The groups are shells around one centre, one inside the other: the same stretched ball of 5 dimensions in 7 sizes.
Some rows, each with its group after it:
[ 25 -22  31 -16   2   5  -9   8   2   1  -4] => (4)
[ 81  -1  88 -10  17  37 -19  28 -37  12   7] => (6)
[-23  24  -4   4  12  -9  14 -39   5  -7  -3] => (4)
[ 26 -28  37 -14  -2   8  -7  -2  -1  -7  -4] => (1)
[ 24  19  46  -7  15   9  -5  -8 -19  13   8] => (2)
[ 16   8  19  -1  12  12   6 -15  -8 -15 -13] => (1)
[ 22 -26  27 -12   2   3  -8   7   7   1  -2] => (0)
[  1  -9   1  -9   2   5   8 -23   4 -28 -26] => (5)
[ 11  -4  32 -10   6  -2  -6  -6   0  12   9] => (6)
[ -1 -17  -3 -15  -4   7   9 -28   4 -40 -37] => (6)
[ 25  44  27   9  31  15   5  -3 -20   6   0] => (2)
[  3 -33   4  -3  -3  -2   5 -13  19 -21 -11] => (3)
[-34  12 -34   3  10 -14  19 -33  21 -20 -20] => (0)
[ -4  15 -14  12  20   0  13 -10  12 -12 -12] => (2)
[ 9 26 27  7 21 -1  1 -8 -6 19 17] => (5)
[15 15  7  6 23  3  1 13  5 10  0] => (5)
[  4 -18   1  -1   7  -6   0   5  20   0  -2] => (4)
[ -7   5  -5   2  14 -10   4  -3  16   7   1] => (1)
[-22  48 -24  32  37 -18  16  -5  21  24  20] => (3)
[16 15 35  1 18 -3 -7  5 -3 30 23] => (6)
[ 34  -5  52 -13   8  10 -11   4 -14  12   8] => (4)
[-16 -13 -11  -3   0  -7  12 -29  18 -25 -17] => (0)
[ 11 -15  21 -18  -2   6   0 -17  -2 -18 -19] => (5)
[ 52 -45  56 -24  -8  24 -13   7 -12 -20 -17] => (4)
[ 33 -25  35   4   9   6  -8  18   9  10  14] => (6)
[-48  34 -41   8  15 -19  25 -48  18 -17 -17] => (2)
[ 49 -25  61 -25   0  19 -17  11 -17   1  -6] => (3)
[ 20  25  26  -6  20   9  -1  -1 -14   7  -4] => (1)
[-14  52  -3  24  36 -16  10  -5   9  35  28] => (2)
[  3   8   1  13  23 -12   0  18  21  27  20] => (6)
[-18  55 -15  18  34 -11  14 -13   6  17   7] => (1)
[ 10 -27   8 -11  -1   4   1  -7  10 -21 -19] => (5)
[ 19  37  27  -2  25  10   1  -4 -18  10  -2] => (5)
[10 14 19  0 19 -5 -5  9  4 25 14] => (2)
[ 55  -4  72 -12  11  21 -16  14 -24  15  11] => (4)
[ -3   3 -12   0  12   0  10 -11  12 -17 -20] => (0)
[ 54 -14  54 -11  11  21 -14  24 -14   6  -1] => (1)
[27 -6 29 11 16  5 -2 11  5 10 15] => (3)
[-11 -19  -7 -10  -3  -3   9 -26  14 -28 -23] => (0)
[ -1  58  -3  10  34   4  12 -12 -10   5  -8] => (3)
[  0  16  -3  -2  13   6  11 -21  -2 -21 -24] => (0)
[ -6  51 -10  24  35  -2  16 -10   3   8   4] => (3)

New rows. What belongs after each?
[-13  36 -27  13  28  -4  16 -10  11  -5 -15] => (6)
[ 24 -14  26  -1  11   2  -7  16   8  12   9] => (5)
[-23  41  -4   7  20 -12  13 -31   3   8   5] => (4)
[  3   5  14 -10   4   9   8 -32  -9 -26 -23] => (4)
[ 49  -7  63 -23   5  23 -14   6 -26   0  -8] => (2)
[36 -4 34  1 14 16 -2  7 -7 -5 -3] => (5)
[ 18 -20  30  -7   1   6  -2 -10   1  -9  -2] => (1)
[ 29 -15  34  -3  10   4  -9  17   4  14  11] => (5)
[ 19 -22  37 -20  -5   7  -5 -15  -6 -11  -9] => (2)
[  2  21  18  -1  13   3   7 -25  -8  -4  -3] => (1)
[  7  -6  24  -4   5  -1   0 -13   2   0   4] => (1)
[ 48  15  47  -2  23  21  -8  18 -20  11   2] => (1)
[ 33  -3  36 -15   9  15  -7   5 -13  -3 -12] => (1)
[ 60 -21  63 -21   3  30 -13  11 -25 -13 -16] => (0)
[ 53 -12  66  -5  13  13 -18  27 -12  28  24] => (6)
[ 27   2  47 -16   5  14  -5 -13 -20  -3  -6] => (4)
[ 66 -21  71 -21   6  29 -19  22 -24   1  -5] => (0)
[-52  58 -46  29  31 -25  28 -38  22   5   6] => (3)
[ 17  12  17 -10  14  10   1  -4  -9  -7 -17] => (5)
[ 25 -42  31 -22 -12  14  -3 -14  -2 -32 -26] => (2)
[-19  -6 -20  -5   1  -3  16 -35  14 -36 -31] => (3)
[-8 10 -7 -2 14 -8  5 -6 13  3 -7] => (0)
[ 21  54  29   6  34  10   1   2 -21  22   8] => (2)
[  0  16  13 -11   7   6   7 -31 -11 -18 -20] => (4)
[ -1  13   7 -16   7   5   6 -27  -8 -19 -27] => (6)
[ -1 -14   9   3   5  -6   5 -14  15  -5   3] => (0)
[  2  50  21  12  30  -4   5 -10  -9  27  21] => (2)
[-13   5 -23  14  18 -12  11  -2  27   1  -1] => (2)
[ -7   2   5 -13   0   3  10 -37  -3 -28 -26] => (2)
[-20  63  -6  20  35 -14  13 -18   2  27  19] => (2)
[-24   4 -29   9  10 -10  18 -27  23 -22 -16] => (2)
[ -7   2   7 -14   0   1   8 -35  -3 -23 -23] => (2)
[ 55  15  62   3  24  21 -11  21 -23  22  17] => (4)
[ 22 -19  34 -16  -3  12  -2 -16  -8 -19 -15] => (1)
[ 25 -18  31 -17   3   8  -8   5  -2  -2  -9] => (0)
[  6  -2   4 -16   4   8   5 -16  -2 -25 -32] => (3)
[  6  43  16   9  26   6  10 -19 -13   2   0] => (0)
[-13  43 -19   9  26  -1  17 -20   2  -9 -17] => (2)
[ -7  65 -11  28  45 -10  11   7   7  35  21] => (6)
[ 34  -2  49  -4  11  11  -7   3 -12  10  11] => (1)
[-32  62 -28  32  37 -17  23 -25  13  14  14] => (6)
[ 23  15  44   3  18   4  -5  -1 -10  22  22] => (2)
[-53  37 -43  17  20 -28  23 -37  27   2   1] => (4)
[-24  14 -31   3  14 -10  15 -21  19 -15 -20] => (4)
[21 17 30  2 22  1 -6 12 -3 26 16] => (5)
[ 49 -26  49  -5   9  14 -14  26  -2  10   9] => (4)
[-25  36 -32  13  27 -15  14  -8  19   8  -4] => (2)
[38  2 31  0 19 14 -5 19 -6  6 -1] => (1)
[-43  -8 -41   5   3 -24  17 -30  37 -16 -12] => (6)
